The first 9 rows are patterns. Each new row is the sum of 2 different patterns, raised or lowered, with some noise. Before adding, each is slid sideways (what falls off one end comes back at the other), maybe read backwards, and multiplied by a number that may be negative. Names go in the order of the patterns.
Known rows, each followed by the names of its patterns:
[  9.2  -0.3  -3.2  -5.6   1.8  14.1  -4.4   6.8   0.1   9.9   0.8   7.9
   2.9  -2.6  -1.4   5.9  -0.2  13.4   1.9 -22.2   1.1  -3.4   8.4  -1.7
   4.1  -3.0   4.2  -4.8  10.1  -8.6 -10.3   3.2   1.7  -5.6 -10.7 -12.2]
k_604
[ -5.4  -7.1   7.3   0.9  -1.6  20.6   0.9   4.1 -17.6   1.0 -22.7   2.1
   0.2  -7.9   1.5   1.8  -2.4  -1.9 -17.6  22.9   5.5  -2.2  -2.4   1.8
 -13.6 -25.0 -10.5  21.1  -0.6 -31.8 -11.6  -3.6  11.2 -12.5  -7.0   2.3]
k_595
[-31.8  -0.1  -6.5 -15.8  -3.6  -4.9   9.7  -4.4  -1.1   0.6  14.0   8.1
 -13.7  -9.7   7.1  -1.6 -14.2   2.6   0.8  11.3   9.0  -0.4   9.8   4.4
   4.6  11.0 -13.4   8.9  -1.2 -10.5 -15.4   5.9   9.8  17.6 -14.2  -3.3]
k_488
[ -0.9   0.4   2.5  -6.8  -8.7   8.3  -2.2   1.8  -0.8 -11.4  -3.5 -16.0
  30.4  14.6 -14.4   7.5  -1.8  17.6  10.3   5.8  22.7  31.8   5.4 -12.8
 -21.0  -1.4  -4.4  -0.1   3.4  14.2  -3.2  -4.4  19.6   2.3  11.0 -11.7]
k_768
[ -5.0  15.6  -2.1   5.7  -8.4   3.8   5.6   5.5 -12.0  -2.3  -6.7  14.7
  10.0   8.2  -2.0   3.1  -9.5   1.3  -5.1  -7.7  -1.7 -22.8   0.1  -2.3
  20.6   5.0  -3.8  -3.1  -1.0   7.5   6.0  14.1 -10.2  31.8 -23.3 -15.2]
k_966
[ -5.3  -9.8  -0.9  -5.5  -9.5   3.1  -6.9  -3.3  19.0   6.2 -12.0 -24.8
   5.5   0.5  -1.8  -1.4  -3.4  -4.4  -1.6  -2.1  23.6   1.8   9.0  -7.5
  31.8 -10.1 -10.3 -12.1  -1.7  -6.6   3.0 -14.6 -10.1   1.8  -7.1  -7.0]
k_25
[ 31.8  11.0  -1.6  -2.5  25.3  10.1  -2.5  -9.7  26.6  -3.0  -1.0  -6.0
   0.1   0.8 -31.8  -7.4   1.4  -4.2   3.3   6.4 -14.4   1.3   9.0   5.2
   4.4  -1.3  20.5   2.2  -3.6   5.0   0.6  -8.8  28.6  -1.5  11.2  -5.8]
k_669
[  9.0  -8.6  -6.1  19.1 -28.4   3.3   8.5  -4.9  -1.7  -8.8  16.2   5.0
  10.3  -5.2   1.7  15.5   1.5   0.3  -6.5  13.3  -0.9   2.6  12.0   1.8
 -13.4  -3.4  -0.1 -11.7  -1.1  -8.4  -4.4   4.2  -7.0  -8.2  18.0  -2.6]
k_420
[-24.8   0.6  -1.5   0.4  -6.9  15.4  -9.8  -5.1   0.5   5.7  -6.7   4.5
   5.5 -11.0 -31.8   4.3   0.1  -6.3  -2.4  18.2   4.7  31.8   0.5 -12.0
 -20.0   5.5  31.8   2.0   5.3   7.5 -10.5  12.5   1.5  21.9   5.0 -15.6]
k_460

New rows, each followed by the names of its patterns:
[ -5.0 -16.8 -26.1 -14.6 -12.1 -25.1 -20.5 -39.4 -10.1  -4.4  -3.1 -21.1
 -35.5 -12.2 -13.9 -27.0  -8.5 -25.2 -15.9 -30.9 -19.3 -14.0  -2.0 -17.0
  -3.2 -17.9 -22.3 -24.7 -15.9 -13.7 -15.5 -22.3 -17.9 -19.7 -26.5 -11.5]
k_604 k_460
[-31.8  -2.9   6.9  12.2  -0.2  -2.0  -6.3   2.6  29.6   3.9  10.0  -6.9
  28.2 -21.3 -36.9   1.0  14.7 -12.4 -17.8  -6.9   3.0  -5.8 -22.5  -8.9
 -13.0  -6.4 -11.1  15.0   4.6  -7.5   3.5 -12.5 -15.7  -5.3 -12.6  -7.4]
k_966 k_669
[  3.3  -1.9 -16.2  -9.2  -0.4 -12.1  -4.4 -16.0 -27.9  -9.3  -7.4  -9.2
  -6.0 -10.9  12.6 -20.2  -8.2  12.7  12.5  -4.8 -11.3   3.1  15.0  -7.5
   0.2  -3.8  10.1  -6.9   0.1  -3.2  -8.3  -0.8  14.1  -0.3  -6.5  -1.1]
k_604 k_669
[ -6.0   7.3  11.3  -6.7  18.6 -17.2   9.7   6.5 -17.5   3.1  -4.9   7.3
   3.3   0.1 -33.3   1.5  10.1  -4.8  -1.8  -8.8  33.1 -11.0  -1.5  17.8
  23.0 -13.0  -4.6   8.4  18.3  -7.2   3.3  -5.9  27.2 -13.8  -6.7  16.1]
k_669 k_420
[-36.0 -14.0 -21.2 -21.8 -37.1 -26.7 -11.0 -24.4 -12.7 -11.2   8.0 -16.3
  -1.2 -21.7 -14.6 -23.5 -13.0  -9.5  -8.9 -35.8  -7.3 -27.2   2.7 -17.8
 -15.1 -35.7  15.5 -17.8  -4.7 -11.4  -5.1 -18.7 -23.4  -9.9 -11.9  -1.8]
k_595 k_966
[  1.1 -11.4   6.6  -4.3  16.4   1.2 -15.3  25.4   1.9  -2.9  -1.7  12.5
  12.8   6.2  -3.7  -5.9  18.0   4.5  -7.9  -0.8   2.6  -7.9 -16.3   7.9
  25.4  11.1   6.4  21.0  19.2   3.1  18.5  -6.1  20.0  28.9 -12.3   6.3]
k_768 k_420
[ -5.4  -6.2 -13.6  30.5  11.8 -10.5  -4.3  25.8   2.0  -6.0 -19.1   8.0
  -5.5 -11.0 -11.1  -6.6 -11.2 -15.1 -15.9  -1.3   2.6  11.0  -3.1 -20.4
 -16.2  13.9   2.8  25.5  -3.6  16.3  10.7  -3.5   4.4 -10.2  -6.8  17.6]
k_488 k_669
[ 14.9 -18.7  -1.1  13.0  17.3  -3.9 -12.9 -18.6   6.5   9.0  14.0  14.2
  15.3  19.2  -5.3   5.9 -11.4  10.0  -0.3  -3.4 -16.1  -1.1  14.8  14.6
 -14.2  -3.7   9.5  -0.3  -2.2  -5.6  -9.2   3.6  -4.5  -3.8   9.9 -10.8]
k_488 k_966
[19.6 22.6 24.3 36.8 17.3 17.0 40.9 18.5 32.5 10.9  5.6 14.2 28.6 29.6
  8.4 25.8 17.3 21.2 18.5 11.3 16.7  6.7 30.0 29.3  0.5 29.8 -3.7 40.7
 33.6 31.6 38.6 49.7 21.2 16.6  7.8 17.9]
k_768 k_25
[-31.8 -18.4 -19.4 -38.0 -15.9  -5.2  -3.3 -16.0 -31.2 -10.9 -18.2 -15.8
 -10.7 -20.8 -13.3  11.4  -3.1 -22.0 -13.4  -8.7  -8.3 -16.9 -18.3 -19.5
  -5.4 -14.8  -6.2  -8.9  -9.2   3.1  -5.0 -18.9 -26.0  -3.3 -23.1  -6.2]
k_966 k_460
[ -3.9 -12.1  11.2 -17.4  -7.1  -5.7  21.4 -36.4   8.4  -6.8  14.7 -12.3
  29.8  -8.0  11.0   9.1  -3.8  -3.3  -2.2   3.7   3.5 -16.4 -24.9 -17.0
  12.1   3.9  -2.1  -1.9  14.7   0.9  -1.8   5.1 -11.2  -0.9 -30.8 -11.2]
k_488 k_966
[ -5.6  -7.4 -15.3   5.3   9.6  10.7 -18.9  -9.7   0.7  -0.8  -4.7   0.9
  -8.5   3.8  -0.7  -3.1  17.4  -8.6   9.4 -26.9  -5.3   8.4  11.6  -4.3
 -14.7 -19.2  -5.2  10.2 -10.3  21.0  16.6  13.4 -13.4   2.9 -12.5   9.4]
k_488 k_966
[32.6 12.0 -2.3 17.8 15.8 11.2 19.4 35.3 29.8 46.4 23.9 15.4  4.6 36.9
 46.9 23.7 15.3 24.7 13.1 33.3 23.0 35.1 22.0  0.8  6.0  5.0 32.1 29.6
 17.7 25.2 14.6 13.9 25.2 24.8 12.4 21.9]
k_966 k_460
[-21.6  -1.0   3.8   1.0  -0.7  -6.8 -28.6   4.8  -4.2   4.9 -20.6 -15.8
 -32.5  -4.9 -23.4  -1.5 -12.1   2.9 -12.3 -11.2 -16.6  -1.2 -13.9  -6.9
  -7.2 -15.7 -22.8  -6.9  -7.8  -8.8  -9.0  12.3  14.3  18.2  -6.9 -12.8]
k_669 k_460
[  4.6   9.3  -2.5  30.5  -8.5  26.0  12.2  47.9   7.9  12.0  15.5   8.3
  10.8   2.2  12.6  14.7 -13.3  -9.3  10.1  33.9  12.0  -0.6  12.8   9.8
   3.0   7.8  -5.8  -1.6   3.9  -4.1   7.7  -2.2 -10.0  20.3  -2.2   8.5]
k_488 k_25
[  4.0  -6.8   8.9   4.5  -5.0   4.8  -4.1  -2.0 -28.4 -12.6  -1.2   9.4
 -14.4  -2.5  -2.8   6.6  -7.3  -4.0  25.1  -3.7 -20.0 -21.3 -12.3  15.3
 -10.4   3.3 -10.1 -18.4   3.1  -9.5 -26.1  -5.3   8.0  -6.9 -17.1 -15.0]
k_488 k_460
[ -9.0 -14.4 -11.0 -41.9  -5.7  -3.7 -13.0  -3.1 -21.5 -36.5 -14.0 -12.8
 -17.6 -12.0 -13.2   6.3 -11.7 -12.3   7.5 -11.3  -1.7   7.4 -14.4  -8.0
  -3.0  -8.4 -12.0 -39.1 -10.1  -0.6 -39.5 -19.7   0.7  -6.2 -31.5 -38.8]
k_966 k_669
[ 19.3  -9.4 -10.2   8.5  -1.9  -8.5 -14.6  13.6  -4.9 -26.2 -19.3  -1.8
   8.1 -32.3 -16.6  -4.4 -17.3  -7.8  -2.7 -24.0  -9.9  -4.9  -7.3  -2.6
 -13.6  -2.6  -2.4 -14.3  -4.8 -15.2 -21.4   6.6  16.0  -4.3  -4.5  17.3]
k_25 k_669
[-17.2   4.2 -14.3 -15.9   4.7  11.1 -15.5 -10.0 -10.3  -9.0 -19.4  -5.4
  12.4   3.0  -6.1  -3.2  -0.6   6.0  14.5  -5.8   9.2   8.4 -22.3   5.3
 -14.6   7.0  -1.0 -27.3  17.4  -2.6 -10.4   9.0  -5.6   3.1 -20.7  -3.1]
k_966 k_420
[  9.5  27.9  -3.1  15.4  23.8  23.9   2.7  19.8  18.0  37.1  -6.6   9.6
  13.6  11.0   7.8   8.0  11.9   3.6  10.2   4.3   7.9  -8.0  10.2  12.9
   6.2   3.1   4.0 -23.8   6.5  27.9   3.2  10.2  -1.8  25.2  -0.5   9.5]
k_604 k_669
[  1.6 -14.3   4.9   0.3   0.1  -6.0  -9.7 -21.1  31.2 -13.5  26.9   5.7
   0.7   0.6  -5.6 -13.9  25.4  16.5   4.5  -8.1   0.5   4.0 -11.7  -9.3
  18.9  -3.7  -1.5 -11.9  26.5   3.7   9.8 -15.0  -5.0 -14.0 -24.1  -3.6]
k_966 k_669
[  7.1  -0.6   8.6   6.6  -4.4   3.8  -3.9 -19.2   7.9  -1.5  22.4  -7.4
  -4.8 -26.4   6.9  -4.6  -6.3  -4.1  -1.6  17.1  -5.2  -8.3  -0.8  14.0
  -1.3  -8.1  -9.7   5.7  -9.8 -13.7   7.4  -4.7   7.6  -2.0   5.3  10.2]
k_488 k_420
[32.5 29.2 35.5 26.0 25.3 27.2 23.8 27.0 29.4 20.1  0.9 20.8 32.5 23.3
 25.7 23.1 46.8 28.5 23.4 38.2 43.8 31.7 27.4 39.4 50.1 22.0 34.3 31.3
 46.5 29.5 27.8 17.7 26.4 27.3 45.8 25.1]
k_604 k_669
[  1.4   5.8 -11.8 -11.8  16.9  -6.2 -13.7 -37.0  -8.1  17.0 -18.0 -27.3
 -17.1  -7.2   4.6  -7.6   4.4  25.9  -8.1  -8.4 -10.1 -12.0   8.1  -7.2
  19.1  -0.7 -18.7   9.0 -15.6   4.0  -7.4  20.3  -2.9  -1.0  -4.6 -13.1]
k_595 k_488
[15.4 10.0 -5.6 29.0 23.7 18.8 15.7 32.1 16.4 39.7 16.5  5.1  5.0  8.9
 39.3 19.0 33.8 26.2  9.6 24.4 18.6 37.8 25.4 16.0 -4.5 35.7  3.9 11.5
 11.2 37.1 11.4 18.6 13.6 24.4 16.5 23.9]
k_966 k_460
[ -9.7  -9.6   2.7  10.2   4.0 -13.5   7.5   4.5   1.0  -3.6  25.1   4.8
  13.8 -16.5 -18.9  -3.8  11.2  20.0   1.0  -3.7  13.7  -9.8   1.0  -5.5
  -8.1  -4.0 -11.7 -17.0   2.7  -1.4  17.2  -2.0  -8.1   4.9  14.8  -9.4]
k_488 k_966
[-11.0  -6.9   1.5  -4.8  16.1 -12.9  -5.9 -36.6 -36.3 -30.4 -16.1 -22.6
 -12.1 -36.1  11.3 -28.5 -36.1 -11.8   1.9   3.3 -10.2  -6.2  -5.7 -29.7
   2.0  -3.6 -12.7 -13.6  -7.7  14.8 -21.8 -11.7 -23.1  -4.1   0.0   0.8]
k_768 k_669
[  3.3  -5.0  11.4  -2.1   3.0  12.5   7.1  11.7  -6.3  -6.7  -2.2   4.5
  -2.2 -24.7   3.5  -5.3  -8.5  17.9  -0.1  11.4  -8.7  -6.7   6.9  -1.7
   0.8  -6.8   6.3 -12.8 -10.5 -14.1   8.6   7.6   5.2  -5.3  12.9  -2.6]
k_966 k_420
[ -0.2  -2.2  24.4  24.0 -13.6  -2.1   2.6  -0.5   1.7  -0.2   8.3  -6.8
  -9.1   1.8  -9.2   4.1  17.2  24.6  -2.2 -10.9   5.5 -11.0   3.6  -2.1
  -6.3  -7.7 -10.6  -3.7   6.3 -11.7   0.6  -4.0  -8.1 -25.7  -6.3   5.6]
k_595 k_460
[-42.5 -23.4  11.9  -8.3  -8.6 -35.0  -6.8  -9.8   5.2 -30.9  -0.8   5.2
  -7.3  -3.9 -19.3   8.4  -3.1 -11.1   1.0 -25.4 -27.6  -9.0 -22.3 -36.9
  -5.7  -8.3 -15.7  -9.3 -23.9 -11.8  -1.2 -18.4 -19.9 -27.0 -18.7 -23.9]
k_488 k_420
[ -3.9  -3.9 -13.9  -6.4  12.5  13.8  -4.8   2.8 -26.2  -7.4 -14.0  -1.1
   2.5  -3.0 -13.1 -18.2 -11.6  -1.6   8.0   2.9  -9.4  -0.3   2.7   7.9
  -4.1  -9.9   3.7   0.2  -7.8   0.7  -3.5  17.0   1.1 -17.4  -0.5   0.0]
k_604 k_966
[-31.5  -6.3  -6.7  -3.2   1.2  -7.6   2.9 -10.7  -6.0  -0.6   2.7  -3.5
 -11.2   4.9   6.3  16.3 -11.8  -8.2  10.1   5.1 -10.5 -12.5  -7.9 -22.5
 -13.6  -3.3  21.9  24.6  -1.3   8.8  12.1  -3.1   2.7 -12.6   8.8  27.2]
k_604 k_768
[ 14.6  26.8  19.9  -0.7  22.2  23.9   0.8  21.2   4.1  27.9  22.1  10.1
  16.9  22.1   2.0   0.0  26.4  35.3   8.7  22.1  18.5  27.4  -8.9   5.3
  27.1   8.5  -8.6  -4.2  -4.7  15.9 -37.1  -4.7  19.0  36.4  32.4  20.0]
k_768 k_25
[19.6 36.0 36.7 33.4 28.0 33.4 32.7 20.8 31.0 44.7 37.8 42.0 16.3 69.7
 22.5 19.8 25.2 31.2 30.6 26.4 19.0 19.5 36.8 25.7 18.3 26.5 24.8 33.7
 20.7 25.2 32.0 19.4 28.1 53.3 38.3 23.2]
k_25 k_420
[  3.5 -17.4  15.6  -7.3 -11.9  -7.8  -8.1   1.4  -6.2  -2.6   2.6 -14.5
  -7.6  -5.8   7.8  -1.8  -8.6  -7.7  -8.9  -6.3   3.4  -5.1  -7.5  -2.7
  -6.0   2.1  -3.5 -21.1   5.2  -8.4  -8.9 -20.6  -6.5  -5.4  31.0 -16.7]
k_488 k_25
[-16.4 -44.7 -13.0 -21.1  12.4 -11.9 -18.6 -17.2 -28.4  -8.4   3.1   6.3
 -22.9   1.8 -37.2 -36.7 -16.1   6.2 -14.9 -10.3  -4.7  -2.8  -9.7 -10.2
 -19.7 -18.1 -19.5   4.1   2.0 -12.1 -10.8  -9.8 -21.2 -12.0  -4.4 -11.2]
k_966 k_460
[-12.5   2.3  21.9  -2.1   1.7 -16.6  -1.4  -0.3  -6.0 -13.3   6.6   0.0
   3.9   5.5  -6.4   2.6  -0.2   3.8  -3.6 -11.8  -1.4 -18.8  -0.1 -11.6
  -1.2   7.9  -3.5 -12.4 -15.8  -3.1  -1.7 -13.0   6.9   2.1  -3.9   5.0]
k_604 k_488
[-16.7 -19.9   2.2 -15.1   3.1  -1.2 -29.4  16.4  -5.3   2.0  11.1 -24.6
   0.6  -3.6   0.9   1.3 -10.9   8.4   1.2  14.3 -15.0  -2.9  -7.9   1.9
   0.0 -19.6   3.9  -3.4   1.5   7.0  15.1  -2.6  -9.2 -28.4 -28.5  -7.7]
k_768 k_420
[-13.0   6.2  -5.9   3.6  -2.7  11.0  22.6  11.7  -3.2   6.0  -5.5  14.0
  31.2   7.7  -2.2  13.9   3.4  19.2 -17.5  -1.3 -11.6  21.6 -20.8  16.8
   9.6   2.5 -18.3   6.5  -5.9   9.7  -0.5   9.4   4.1 -16.2   5.8  -3.6]
k_966 k_669
[-19.1  -0.4 -12.8 -23.4  -6.7  -7.9   8.5 -13.8 -13.8  -0.8  -5.5  -6.9
   4.8  -9.9   1.8 -23.0 -19.2  -7.8  -0.2  -0.2  -1.5 -16.6  -9.1 -39.2
  -7.0 -12.7 -28.5 -14.7 -14.1 -13.7 -14.5 -14.0  -0.6   1.6   7.8 -24.3]
k_595 k_488
[-16.4  -2.4 -17.2 -16.2  -2.8  -5.2 -37.2 -28.3  -8.1  -7.8 -24.5 -15.3
  11.9  -6.7 -13.7  -7.1 -10.4 -18.9 -15.0 -29.8  -0.5  -1.8 -38.3 -13.0
 -26.9 -14.5 -22.1 -24.1 -16.8  12.1 -25.0  -2.7 -11.0  10.5 -23.1  -6.7]
k_768 k_25
